The rows of a group lie close to one hidden flat surface of 12 dimensions, which passes through zero. Surfaces can cross.
Some rows, each with its group after it:
[-66 -15  29   7 -60 -80 -40  40 -47 -39 -19  -5  43  -5 -26 -12  54] | Sobi
[ 75  41   1  25  56  26  -9  35 -11  28  30 -20  36 -66  29   8 -24] | sopu
[ 26  33 -30  33  37  43 -19  32  31 -61 -13  -5 -24  24 -32  18  21] | katuk
[  36    5   -3   -6    6   11   -9   29  -61   15   35   13   -7 -114
  -17    1    9] | Sif
[ 13 -11   6  19   4 -40  46 -46 -45  -8   0 -28 -11 -17  31 -26  18] | dokit
[ 12 -21  -5  22  -8 -30  15 -25  18  34  33  30 -24 -40  28  13  28] | Sif
[ 17  27 -14  38  31  31 -16  23  12 -39  29 -18 -14   6  19   2 -14] | Suken
[-63  -3  17 -15  24 -16 -27   9  39 -25  -7   4   4  -1   2 -61   4] | sopu
[-12  19  -4   5  29  -9  -7   4   5 -24   5   6   9  -8 -35   9 -29] | Sobi
[ 43   1 -11  31  18  -5   6  -6  -6   3   9  -2 -12 -26   3   4  10] | buga
[-14 -17  52   5  24  23  18  12  14  15  98 -22 -47  63  28 -30 -47] | Sobi
[-31   8  42  29  -2  -4  27 -33 -19  27  69 -21 -39  23  72 -57 -43] | katuk
[-25 -11  -2  22 -31  -6   5  11 -23 -24  -8 -20   9 -21  -3  57  -6] | Sif
[-42  38 -27  15 -23  46 -11   1 -23 -23  18   4  -8 -20   2  12 -29] | katuk
[-62 -10  44 -30 -32 -12   7  48  36  61  21 -21  18 -55 -15  14  34] | Sobi
[ 30  -3 -10 -12  -9 -11 -39  15  31   3 -12  16 -39  -1  16 -28  10] | Suken
[ -7  -7 -21 -53 -35 -11   1 -25   4  41 -25  35  16 -28  -7  11 -13] | Sif
[ -7  27 -61 -10   6  34  -7  17  60 -46 -38   2  29   7 -20  30  59] | katuk
[  6 -39  28  19  50 -18 -27  16  43 -33 -50  -2  29  55   0   2   2] | buga
[ -4  22 -22   2   7 -19  42 -31 -20 -28  20  -1 -24 -30 -28  36 -12] | buga
[ -3  15  11 -71  -2  13 -13  13  36  25  31  60 -44   9  23 -11  20] | sopu
[-12 -32 -33   7 -46 -32  50 -83  -2   6  33  52 -65  13  22  27  25] | katuk
[-36  18 -20 -40 -24  -9 -24  11   3 -48 -56  -1  -6 -21   2   9   6] | Suken
[ 13  44 -11 -45  38  -4  17 -13  49  -8  -8  56 -16   7   6  24  37] | Sobi
[ 12  42   3 -72 -25  70 -31  40  -7  18 -59 -36 -41   4 -22 -34 -44] | katuk
[-39 -21 -12 -16 -50   8 -24   9  44  -1  -3  43  -2  61  -4  42  25] | Sif
[  6  76 -13 -31 -13  33  30 -18  -7   5   6  32 -18 116 -65  12  12] | buga
[ 12  43 -31 -11 -39  34 -46  47  18  14 -50  14 -21 -42 -44  26  18] | Suken
[-29 -16 -15 -12 -26   2  12 -26 -42 -36 -56   2  14 -28   9  62 -14] | buga
[ 41 -34  -4  16  -2 -24  13 -19 -14  18 -17   0   5   4 -28  17   5] | Sobi
[ 18  40  -2 -11 -34   5  21 -21 -23  76  12 -13 -19 -11  -4 -77  20] | buga
[-29   4 -13  -2  24   9 -45  32  10 -21   7  13  56 -42 -26   6 -34] | dokit
[-27 -25  15   7  10 -26 -15  23   4  -8  25   1  60  14 -34  18  -8] | buga
[ 21  11 -23 -24  -3 -12  40 -27  -8 -18 -22  19 -17  -3 -17  63  26] | Suken
[-17 -22 -26 -10 -47 -15   9 -26  19   9 -15  33 -10   5   2  51  15] | Sif
[  0  42  16 -60 -20 -28  14  41   6   8  -9 -48   1 -29   5  28  -4] | dokit
[  3  44   8 -34  54  -7  33 -17  -2 -24 -33 -13  70  40  -4  24 -24] | Suken
[-23  42   3 -10  -8  26  15 -12  -4   9 -21  14 -46  -3 -11 -31  33] | sopu
[ 11 -32  -2  14 -11 -11 -30   2 -46 -16 -34  16  37  -2 -24  -4  14] | sopu
[ 11 -42 -34  51  -8   8 -14 -11  23  10   6 -29  -8 -23  -8 -35 -14] | Suken
[-11  -6  27 -37  83 -55   8   7  48 -77  50  46 -60   0   9   4  19] | Sif
[-31 -31  16 -17 -33   5  -5  18  34  66  12 -13   8 -38  -2 -22   6] | dokit
[ 17  -1  -4  -4  39   4 -13  16  26 -17  37  23  -3 -35  44  28 -12] | buga
[-48 -27  -2 -11  -2  -6 -43  26   2  -8   6  27  65 -36 -49  15 -27] | Suken
[-31  -9  15 -10 -21  10 -46  30 -19 -11  -9   1  47  38   4 -28 -10] | Suken
[ -3   7 -49 -71 -14  21 -20   8  45 -15  -8  28 -26 -43  -4  30 -12] | katuk
[ -1 -31  -9 -30 -37  -2 -25 -15 -18   2   4  12  25  32  46 -15 -35] | Sif
[ 31  17   1 -10 -14  19   7  -8 -19   9 -16  33 -41  43 -10   1  38] | sopu
[ -17   42  -25  -12   -2  -42   18   32   -6 -105   60  -39  -36   41
  -39   12   27] | dokit
[ 49 -13  -9  44 -11 -48   1  11   0   7 -22  -4  -2  -7 -38  27  65] | Sobi
[ 21  32 -26 -55 -36 -10  33 -21 -55  19  -7  18  16 -62  11  38  21] | dokit
[ 24  12  22 -12   1  19 -16  34   1  45 -10  -7 -28 -66  22 -40  37] | sopu
[-40   9 -15  18  12  29 -43  52  24 -16  13 -19  38 -68 -28  18 -37] | dokit
[-26  42  47 -12  31  -7  26  -8 -19   9  27 -23  -9 -14  51 -41 -32] | Suken
[  4  16  33  13  -4  -1 -36  63  -3 -45 -22  -9   1  63   9   7  52] | Suken
[ -2  24 -42  52 -59  32 -34  -7 -38  30  24  69  60 -14  28  72 -10] | Sif
[ 12  19 -19 -24   2  42 -11   4  20  14  -2  -7 -17  12  -9 -39  -9] | Sif
[ 20  27 -32  30  -2  25   5 -23 -58 -36 -60 -25   4  -3 -40  18 -32] | katuk
[ 44   3  15 -28 -22  14  -5  29  -7  48  -7   3 -29 -19  -3  19  10] | sopu
[ 39 -23  22 -31  36 -43   6   4  53   3   5  12 -47 -25  43  36 -12] | dokit
[ -4  24 -18  13  38 -18 -21  10  27 -17  72  44   4   5 -37 -38  11] | buga
[  0 -76  30 -49  -8  -8  38 -53 -16  35  21  23 -25  44   4  -2 -39] | Sobi
[-44  -8  22 -51  19 -17 -21 -25  29   1 -36  15   8  41 -12 -35 -87] | dokit
[  3  35  26 -20  87 -49   1 -15  19  -2  -1  43  33 -11 -19 -37 -12] | Sif
[ 10  -3  -3 -17   9  -1  10  17  35   7  18 -36  16 -20  54 -14  18] | katuk
[  1 -23 -10   9  19  36  -5  -1  27  -7 -15  -6  17 -23  60  -8  22] | Sobi
[-38  37  26  11 -26  28  41   0  14  31  38 -20 -20  68   5 -21  44] | buga
[-58 -26  12  30   7   1 -40  37  14 -29  34   9   9 -15 -30 -20   8] | sopu
[-15   4 -36  61  50  -4 -34   9  68 -40  16  42  10  -9 -36  19   7] | Sif
[ -8  41   3 -28  -9  -2   9  36   3   7  34 -19  19 -23   9  -7  41] | dokit
[-29   9 -11  -4  -7  -9  -4 -42 -31 -24   7  71 -16  29 -20  10 -28] | katuk
[  4  -4 -33  50 -22  10  22 -32 -52  -5   8   4  37  -3  -7  23  20] | sopu
[-26 -24 -10 -37 -45  12  -7  34   8 -10 -31 -54  66  11  19  27  11] | Suken
[ 26   1  26  -4 -17 -22  -6  14 -40 -17 -73 -24  14  19  38  24  18] | dokit
[115  -1  24  -8 104 -54 -16   8  19  49 -43  -4  87 -17 -33  -3 -59] | buga
[-61  36 -17 -28 -72  16 -20  23  27  -5 -17  20 -37   2  13 -19  79] | Sobi
[ 11 -45  47  50 -14 -17   4  22  16  45 -53 -56   2  -5  22 -12  48] | dokit
[ 47  41 -24  26  26  21  27   6  28  37  27  -6  39 -14   7  44   8] | katuk
[ 57 -65  26  46 -12 -13  -8  18 -20  31 -23 -52  15  -1  25  -5   9] | buga
[-38  51  11 -45 -33  42  26  22  11  29  31 -11   7  47 -24  37 -15] | buga
[  5   1  12  -1  33 -33  12   5  27 -16  19  22 -11 -11  -4  51  10] | Sif
[-44 -25  45  15 -29 -17  26  -9 -12  57   6 -11   6  13 -17 -50  46] | sopu
[-44  51  -5  12  30  -9  33 -51  24  -4 -47   6   4  23 -47 -22  -6] | katuk
[ 41 -10  19  32  17  -6  27  17  38   5  -2 -49 -39  64 -44  22  13] | buga
[ 66 -51  63 -16  26 -73  21 -13 -45   4  -5  -7 -57  16  11  -4 -18] | sopu
[  2  31  -3 -59  57   2  -6  25  65  13  48   7  23 -63  28  17 -54] | Suken
[ 23  -6 -25  19  25 -19   4 -13  48 -10 -23 -10 -24 -47  28 -17  28] | Sobi
[ -8 -41  -2 -13 -19  -5 -25  13  21  -6  12  15  -5  -6  49 -14  37] | Sobi
[ 16  25  32  -6  29  14 -15  29  18   0 -30   3 -57  14 -17 -35  21] | sopu
[-21 -13  31 -22  -8   8 -22  36  25  15  60  58 -26  23   3   7  32] | Suken
[ 13 -32  17   0   0 -17  13 -29 -15   7  -1  -3 -13  47  16 -33  -4] | Sobi
[-19 -20 -12  -1  21  34  -7  22  59 -16  14  10  -1 -51  59  17  40] | Sobi
[ 36   2  43  39  20 -20  39 -18 -22  39  18 -29 -20  14  23 -17  -2] | katuk
[-45 -26 -14  31   9  11 -47  22   0 -58  19 -17   6 -30  -7   1 -67] | dokit
[ 17   0 -29  81   1  21  23 -21 -11 -46 -16 -53 -14  45  10 -11  24] | katuk
[  9  22  28  -4 -16  20  34 -16  -4  83 -67 -29   6 -44  36  -4  14] | dokit
[-48  20  13  -3 -32  35  -4  11 -19  22  19 -19  22   5  10 -22 -21] | sopu
[ 42  10  11 -72 -33  -1  44  -8   8  80  -8  -1 -15   1  11  45   7] | Sif

New rows, each followed by its group:
[-20 -36  -5 -22  10 -76  -9 -16  -5  -7  49  38  32 -34 -31 -19   0] | buga
[ 25 -59 -27  27 -51  45   7  -7  -9  27 -24 -19 -13 -27  35  18  41] | Sobi
[ -2  29   7   7   3  -4  21  19  20  18  70 -54 -44  -2 -25 -38 -20] | buga
[-40 -63 -13  20 -13 -42 -18   0  49 -42   1  34 -25   1 -26  33  41] | Sif
[ -5   8  82 -74  15 -49  21  23 -33  40  17 -13  41 -11  40   2 -19] | Sif
[  8  74  32  32  14 -25   4  64 -21   8 -18 -30  84 -40   1  44  69] | Sobi
[-53 -68  52 -15  27  -5  33 -10   1  15 -28 -15  72 -20  31  10  22] | Sobi
[ 12  -2 -14   3   5  13  -4  -8  36 -30  -5 -24  19  99  41  30 -56] | Sif
[ 50  -9 -17  38  38  12  15  20  19 -45  14 -38 -42  -3 -24  42   3] | Sif
[-42   5 -21  88 -56  42   1  20 -26   5  17  -2  16 -24 -39  54  52] | katuk
[-27 -41  11 -15 -14 -18 -36  14  41  37   3  -3  51   3  17 -31 -24] | Sif
[-13  -1 -22  22 -27 -10  27   1  -8 -19  13 -34 -30 -26 -32  15  31] | dokit
[ 35  39 -31  -6  36  19 -26  -6  24 -21   0  66 -24  33 -13 -19  19] | buga
[ 63   6 -36  22  23  48  16 -35  18  11 -18   2 -36  36  13 -10  -7] | Sobi
[  8  27  -5 -44  41 -33  -3  -9 -39   4  30  34 107 -31   1 -34   0] | dokit
[  7   9   1  33 -17  16  17   8 -11  15  35  -3 -46 -36  17  13  38] | Sif
[ 29  56 -10 -50   0  68 -11  58 -29  16 -13 -16  26 -39 -57  44 -30] | Sif
[-20 -25  28  30 -16 -17  20  -9 -57  19  31 -14  62 -18  58   4  14] | buga
[-17   0  -2  37   8  28   5  16  52  15 -57 -36 -22 -59  -9  17  27] | buga
[-10  20 -18 -20  29   6  -6  -3  39 -16 -10  23 -22 -41  -1  12  -8] | buga
[ -4 -17  -1  11  22 -18   7 -16   9 -24  10  -1 -40 -11   6 -40  17] | Sif
[-18 -14  23  23   2 -14  41  32 -18 -36  13 -97  18 -56  47  48   9] | Suken
[ 25  14 -39 -28 -48  28 -56  45  -7  20  61  11 -18 -51  14  13 -54] | Sobi
[ 27   0 -36  -3 -19  32 -51  23 -31 -53  -3   2 -25  24 -21   1 -43] | buga
[-27 -46 -25   3 -39  26  14 -41  10  22 -31 -16 -46  -1 -41 -21 -23] | Sobi
[ 23  90 -11 -18  22 -18  32 -51  -2 -20 -38  36 -48  89 -30 -27  16] | Sobi
[ 37 -31 -41 -16 -46 -23  36 -40   5  49 -28  38  -4 -24 -44  72  40] | katuk
[ 37 -20 -57  11  11  -6   2 -26  23  -7 -13 -35   5 -62   9   0 -44] | Suken
[ 25 -19  10 -41 -41  -5  34  -2  -5  51  -1 -11 -31 -14   8  26  24] | Sif
[ 28 -17  16  39 -27  10  -3  56 -16  44  74 -56  39   3   8 -20  31] | dokit
[-51   7 -22 -32 -31  38 -45  23  24 -23 -28  -7 -32 -29 -10 -21 -27] | buga
[ -8  32 -17  16  12  23 -36  11  20  34 -14  23  73 -12 -33 -13 -24] | Sif
[-35 -27  -3  14 -54 -30  27 -45 -73 -26  16 -21 -31  -2  31 -39  12] | buga
[  0  31  -5 -15  13  32 -35  18   8 -33 -18  23 -38   8  19 -37  22] | sopu
[ 26  -4  11 -45  28 -25  17   2  58  36  23  -6  13 -10  45 -14   6] | katuk
[  5  10  18   0  14 -37  56 -33 -36   5 -17 -39 -30 -51 -18  27 -44] | sopu
[-17  -3  25  12  34 -50  19   0   4 -18 -12  -1  60  -3  14  -5  59] | katuk
[ 27 -24   7 -52 -13 -28 -55   2  -9  -3  17  73 -20  37  35 -34 -10] | Suken
[-72  15   3 -25  30 -11  -3  17  56 -45  -8 -13 -11 -36 -24   7 -22] | Sif
[-29  39  28  38  -3  -9  33  -8  16  33   2   2  -1  14   9  22  36] | Sif
[-53  11  -6  25 -65  62 -26  13 -52 -19  58  38 -79  -8  20  -7  10] | Suken
[  9  18  11  -1   7  37  -6 -18 -12  42 -74  16  22 -17  32   7 -27] | dokit
[  2  68  -3 -44 -60  34 -40  36 -49  -3 -25  17 -53 -31  41   2  -3] | Suken
[-26  78  32  12  55  -2  51 -11 -65 -55  35 -19 -65 -78  33 -28   5] | Sif
[ -7  -7  11  21 -30 -47  24   8  13  35 -57 -18  11 -28 -39  19  93] | Sobi
[ 18 -62   6  22  39 -21  -4  -6  43   9  43 -16 -28  -6 -26 -19 -56] | Sobi
[-15 -51   9 -48 -16 -47   8 -36  24  26  -5  38 -16  28 -22 -20   2] | dokit
[ 47 -21  15  25  -2 -31  27 -17 -54  40  -4  -7  66   2 -16  30  10] | buga
[ -8  38  -2  23  69  10 -13  16  65  -4  29  10  14  -4 -31   0 -31] | katuk
[ 11 -49 -12  -6 -44 -22 -33 -13   8  64  -9  50  53  15   1  -8  11] | Sif
[ 25  81  31  50  40  71   1  37 -10   0  29 -19 -46  53  -2 -12  -5] | katuk
[  5  20  11  60  -4  31  10  -3 -37  22 -47 -96  44  29  -1 -63 -27] | Sif
[ 10 -27  39 -71  -9 -13  28  15 -30 -20 -11 -54 -30  30  15  -5 -11] | Sif
[ -2  -3 -31  23  12 -11  20 -36  29 -34 -10  22 -45  -3  13 -16  66] | sopu
[ 66  20  15   3   1  45   0  47  19  40  55 -24  13  49  48  55 -22] | Sif
[  1 -59 -34  -2 -35  20 -22   1  45  45  36  42  -4  -8 -36   9  11] | Suken
[ -9 -87  18  39   8 -11 -41  35  38 -23 -26  -3  17 -18  29  27  30] | buga
[-11  47  22  12  11   3  19  44  10   1  18 -72   1 -67  55 -12  30] | dokit
[-47  83   1 -19  12  63  55 -17 -27  21 -21 -25  75   5 -41  38 -34] | Suken
[ 55   5 -33 -24 -38 -20 -46   8 -12 -14  18  38 -26  10  60 -19  20] | Sobi
[ 48  24 -57  -3 -45  64 -29  27 -39 -33 -18   6 -26  21 -63  77 -35] | buga
[-36   9  16  -9  -2  -6  10 -24  19  28  -6  -5 -22   6 -15 -39 -31] | katuk
[ 12 -31  41 -73  51 -56  13   9 -56 -72 -23   5 -23  -6 -49 -23  15] | Sif
[ 30 -17 -14  14  -3 -13  18 -15  -7 -16  10 -42 -17 -19  68   0 -10] | sopu
[  3  40  -4  35  34 -11   9  18 -17 -31  18 -26  56   1 -24 -23  37] | dokit
[-11 -89  11 -35 -29 -55 -26   4  28  57 -36   9  51 -40 -44  -9   3] | Sobi
[ 12 -48  31  23  22 -19 -38  31 -43 -18 -14 -17  48  22 -43 -56  16] | Sif
[-69  40 -16  24   7  25  -5   6   1 -70 -13  12 -33 -21 -28  10  21] | katuk
[ -9  15   8  -5 -30  22  13   4   0  19   1  -2 -34  20   9   0  30] | Suken
[ 14   3  31 -26  -1 -35  11 -32 -75  13   6  58 -11  -3  -5  22 -23] | katuk
[-10  14 -21   7  59  41  -6 -31  38  -2  28  66 -25 -58  44  -6 -20] | dokit
[-43  17   3  -2  -4  28   0   5  27 -15  16   0 -54 -32  58 -21  19] | dokit
[  0   7   5  17  -4  -5 -10  -2   3  31  -8  12 -28 -36 -26 -25  -1] | Suken
[ -1 -22   7 -32  -6 -17  -7  -1  42 -12  13  -3 -81  36  15 -48   5] | buga
[ 17 -52 -16 -10 -51  -2 -79  47 -29  28  22  26  55 -22 -34 -21  -8] | buga
[-27 -17 -12  47 -33  56 -16  31  -2   5  30 -33 -24  -6 -51  15 -27] | Sobi
[  0  39  24 -49  19   0  27  11  -7 -17 -28  11 -10  32 -45  38  15] | Sif
[-11 -71  46  21  -9 -22  35 -32   8  24  -1 -24 -29  73  15 -49  35] | Sobi
[ 55 -34 -48   3 -18 -10 -30  10  -5   5 -46   2  41 -77   9  24  28] | sopu
[ 30  -1  27  14  15 -40  10  -8  -9   4 -14  28 -41  15 -12   0  37] | Suken
[ 17  -5  -4 -36 -61  15 -48  64 -21  -3  -7  -1   7 -20  31  38  15] | Suken
[-13 -42 -15   5 -34  22 -24  52  61  27   8 -59  18 -48   7  -6  19] | katuk
[ 33  24 -56  21 -33  13  -2 -44 -64 -13  40  81 -38   0   4 -21  56] | buga
[-45   0  30 -17  12  -7  -4   3  10  -8  36  13 -26   8  23 -46   1] | sopu
[ 21 -58 -33   7 -69  18 -27  -8 -17   7  -5  -5  16  51  33  13 -19] | Sif
[-37   3  15  -9  -4 -31  35 -55 -35 -25 -22  -4  -6  46  17 -38   4] | buga
